There are 4 ways to turn a row about zero (a turn may also mirror it). The second row of each pair is the first, turned, with some noise. The first 40 pairs use one turn. New pairs use 3 turns, one after the other, and a turn may come again.
In the rows, zero is written as 128.
Known pairs, each followed by its turns in order:
[137 134 126  91 126  84 129 150 174]
[139 106 153 103 151  72 142 117 114]  tetu

[149 164  81 162 155 154  97 117  79]
[ 88 117 112 149 184 128  73 104 143]  pel

[142 142 134  88  93 142 168 108  99]
[113 108 108 142 101 160 108 152  86]  sifu

[178 152 146 142 100 132 111 104 117]
[166 125 108  89 158 127 106  97 119]  Sev

[148  87 138 117 176 155 126 134 162]
[104  90 133 151  90  95 135 164 119]  tetu

[127  90 172 111  96  87  84  99 172]
[101 119 128  87  48  96 137 150  89]  pel

[177 117  78 138  78  88 114 131 122]
[109 144  89  70 139  91 136  75 134]  pel

[106  99 106 102 121  88 133  81 118]
[128 129 159 137 143  83  90 147  90]  sifu

[ 95 129  83 151 145 170 165 133 178]
[174  76 115 173 108 138 158 109 106]  tetu

[ 80 158 144 125 158 135 135  84 103]
[160  91 163 148 128 144 173 122 149]  Sev

[ 98  98 119 132 105 121 100 129 100]
[108 140  92 111 126 151 109 111 106]  tetu

[ 88  97 173 146 178 134  85 129 160]
[124 143  75 156  80  73 122 144 124]  tetu

[120 105 102 107 126 167  96  80  95]
[ 84  64 101 118 141 124 124 148 163]  pel

[134 128  88 153  76 137 177 166 147]
[114 136 129 142  86 150  53 111  96]  Sev

[146 154  83 128 169 175 132  93 177]
[136 100 140 174 109 127 101  93 198]  pel

[156 158 148  80 100 155  89 165 108]
[109 133 130 119 188  88 123  74 102]  Sev

[116 136 118 179 112 106 123 164 142]
[133 112 124 118 154 127 144 149 186]  sifu

[169  91 163 175 174 100 111  89 151]
[132  87 110 164  83  86  87 103  69]  pel

[156 174  78 132  98 179  90 168 100]
[128 100 113 147 139 162 226 146 117]  sifu

[162 132 161 152  93  95  79 145 111]
[148 180 106  88 161 131 141 112  88]  Sev

[171 180 119 141 177 156 158  91 156]
[145 132 112 190 104 146  88  81 158]  pel

[162 167 107 117 136  78  76 119 109]
[178 132 111 117 150  71 151 142  86]  Sev

[103 108  80 170 105 160  84 107 145]
[150 173 153 121 181 127 174 169 135]  sifu

[179 115 119 169 174  97  84 103  78]
[159 111  52  98 135 130 187 163  97]  Sev

[137 174 125 139 129 162 100 163  90]
[174 150 141 104 112 164  92 163 130]  tetu

[105 142 147 143 138  98  90  82  77]
[ 56 111 110 134 128 151 109 140  84]  pel

[178  85 173 150 172 170  83 104 126]
[ 77 130 106 160  94 115 112 224 138]  tetu

[123  80  87 158 133 135 152  78 113]
[ 76 121 113 161 118 170 175 114 112]  tetu

[162 113 104 123 159 160 149 153  93]
[179 108 105 127 181 129 104 126 146]  pel

[115 151 179 160 136 104  86 146 137]
[154 184 109 137 124  89 102 147 129]  tetu

[149 151 125 162  78 122 108  82  90]
[191 124 105  82 110 140 131  84 104]  Sev

[151 128  87  79 111 103  76  94 166]
[184 109 170 165 166 113 134 107  89]  sifu

[140 101  88 146 144 141 157  97 104]
[100 172 126 160 121  99 139 157 122]  sifu

[ 92 180 179 157 171 165 158 157 162]
[ 80 145  88 102 150 180 117  72 171]  sifu

[ 87  94 117 126 114  76  89  87  87]
[151 123 152  87 148  63 113 170  90]  sifu

[165  94 137 171 163 138 171 163 135]
[105 166 127 153  75 123 133 119 189]  sifu

[128 137 179 169 110  86 119 157 166]
[153 199 137 130 163 166 114 153 112]  Sev

[145  83 153  85 121 161  79 147 172]
[ 78 175 109 124 158  90 135 106 175]  Sev

[175 175 144 151 112 131 152 166 164]
[163 198 121 147 117 107 112 104 137]  pel

[127  89 162 132 157  89  77 177 118]
[ 95 173 129 112  90  77  86 139  86]  tetu

New pairs, each followed by its turns in order:
[138 163  80 153 178 106 113  95  94]
[141  71 125  94 120 155 173 108 164]  sifu pel Sev

[103 113 103 124  79 130 119 172 104]
[ 97 137 131  68 168 152 111 110 117]  sifu Sev sifu

[105  87 114 175 144 156  83 179  76]
[131  99  83  99 152 130  82 202 107]  pel pel pel

[127 151 114  98 129  88  83 102 101]
[100  73 124 144 155 113 140 167 104]  tetu sifu pel

[154 178 142 173 115 171 121  96 153]
[ 67 108 150 116  82 146 135 147 170]  Sev tetu sifu

[ 99 115 130 172 163 147 108 107 146]
[128 137 145 101 141 115  75 164 153]  sifu tetu Sev

[119 120 129 135  97  97 157 107 134]
[101  99 137 133 133 158 115 152 126]  Sev sifu tetu

[171 129 140 171 115 129 140 114  87]
[132 103 145 146 113 160 137 121 185]  tetu sifu pel

[169 172 178  81 170 153 144 120  84]
[ 72 175 155  95 110  90 160 136  71]  tetu tetu tetu

[179  84  77 119 116 120  90 124 144]
[154 102 119 119 177 122 154 135  70]  sifu sifu tetu

[122 103 150  92 158 140 140 137 177]
[131  72 126 167 136 110 142 141 133]  pel pel sifu

[104  86 108  90 158 169 155 118 110]
[131  96  94  93  90 169 155  88 137]  tetu sifu sifu

[ 98 125 109 108  81 101 152 168 174]
[156  82  94 134 132  68 116 157 126]  tetu sifu sifu

[165 163 119 112 112 175 179 104 156]
[206 154 142 111 101 134 102 152 142]  pel pel Sev

[140 162 138 124 132 140 131 158  99]
[135 145 150 145 108 136 105  94 126]  Sev tetu Sev

[133 172 121 169 155 128  93 179  80]
[ 97 194 152 130 129  65 153 108 137]  Sev pel sifu

[103 155  93 139 158 143  90  83 157]
[109 131 129 159 173  76 158 153 149]  pel tetu sifu

[157  95 133  86 100 148 100 147 168]
[129 140 144  92 148 137 162  92 196]  sifu tetu sifu

[180 156 112  98 163 158 169 156  82]
[111 144  77 116 157  75 158 165  82]  pel pel tetu

[167 152  98 108 102 160 121 176 175]
[131 169 113 108 160 187 144  90 171]  Sev tetu pel

[168  87 110 179 154 120 112 143 107]
[101  70 120  87 146 135 135 165 133]  pel pel pel

[102 130 129 112 112 171  90  80 114]
[ 82 114 121  98 112 153 163 157 145]  sifu Sev Sev

[152 156 143 135 118 164 131 134 115]
[142 114 135 117 130 136  90 121 165]  tetu sifu Sev

[158  85  95 127  81 144 100 168 132]
[ 91 130 131 194 125 138 125 113  76]  Sev tetu sifu

[160 141 105 108 124 170  95 179 168]
[146 165  90 101  98 100 189 137 113]  tetu sifu pel

[130  78 124 155  82 131 157  92  88]
[ 93 129  99 171 151 162 121 103 188]  pel tetu tetu

[143  79  97 127  97 141 133 171 141]
[105 113 152 109  61 118 117 122 137]  Sev sifu tetu

[133  82 166 103 125  96 110 137 179]
[117  95  96 131 143 178 144 180 120]  tetu pel pel

[171 118  97 114 120  96 161 143 168]
[108 149 115 146 151 182 129  96  89]  Sev Sev pel

[113 128 142  99 148  80 118 165 178]
[134  94 147 108 159 100 157 157 179]  pel Sev Sev

[178 168 124 135  80 175 152 123 170]
[178  93 125 131  59 148 138 113  87]  tetu Sev tetu

[136 120 149 149 154 137 125  98  94]
[138  90 148 117 118 148 119 129  92]  pel pel pel

[152 159  85 134 145 156 102 160 168]
[161 139 184 120 129  96 166 157 130]  pel Sev tetu

[149  85 147  76  92 153 164 172 142]
[159  64 158 117 146 160  85 166 144]  sifu sifu tetu

[102 126  93 102  88 122 127 138 108]
[129 100 156  88 164 123 109 120 142]  Sev Sev Sev

[165 170 104 148 172 126 131 151 108]
[ 70 115 165 108 122  91 131 149 114]  pel pel pel

[153 157  76 139 146 166 159 128 121]
[134 140  73 158 166 110 127  94 137]  pel sifu sifu

[145 172  91 145 156  98  85 176 116]
[151 167 158  80 118 138 145  89 174]  pel tetu pel

[134 148  82 147  77  80 146 117  88]
[118  87 176  85 121  89 164 141 140]  Sev Sev Sev

[125  99 101 112 163  88  88  94 106]
[104 163 152 120 154 121 170  87  97]  Sev Sev Sev

[ 76  90 143 168  83 123  89  89 100]
[138  92 189  67 140 135 101 100 120]  pel sifu sifu

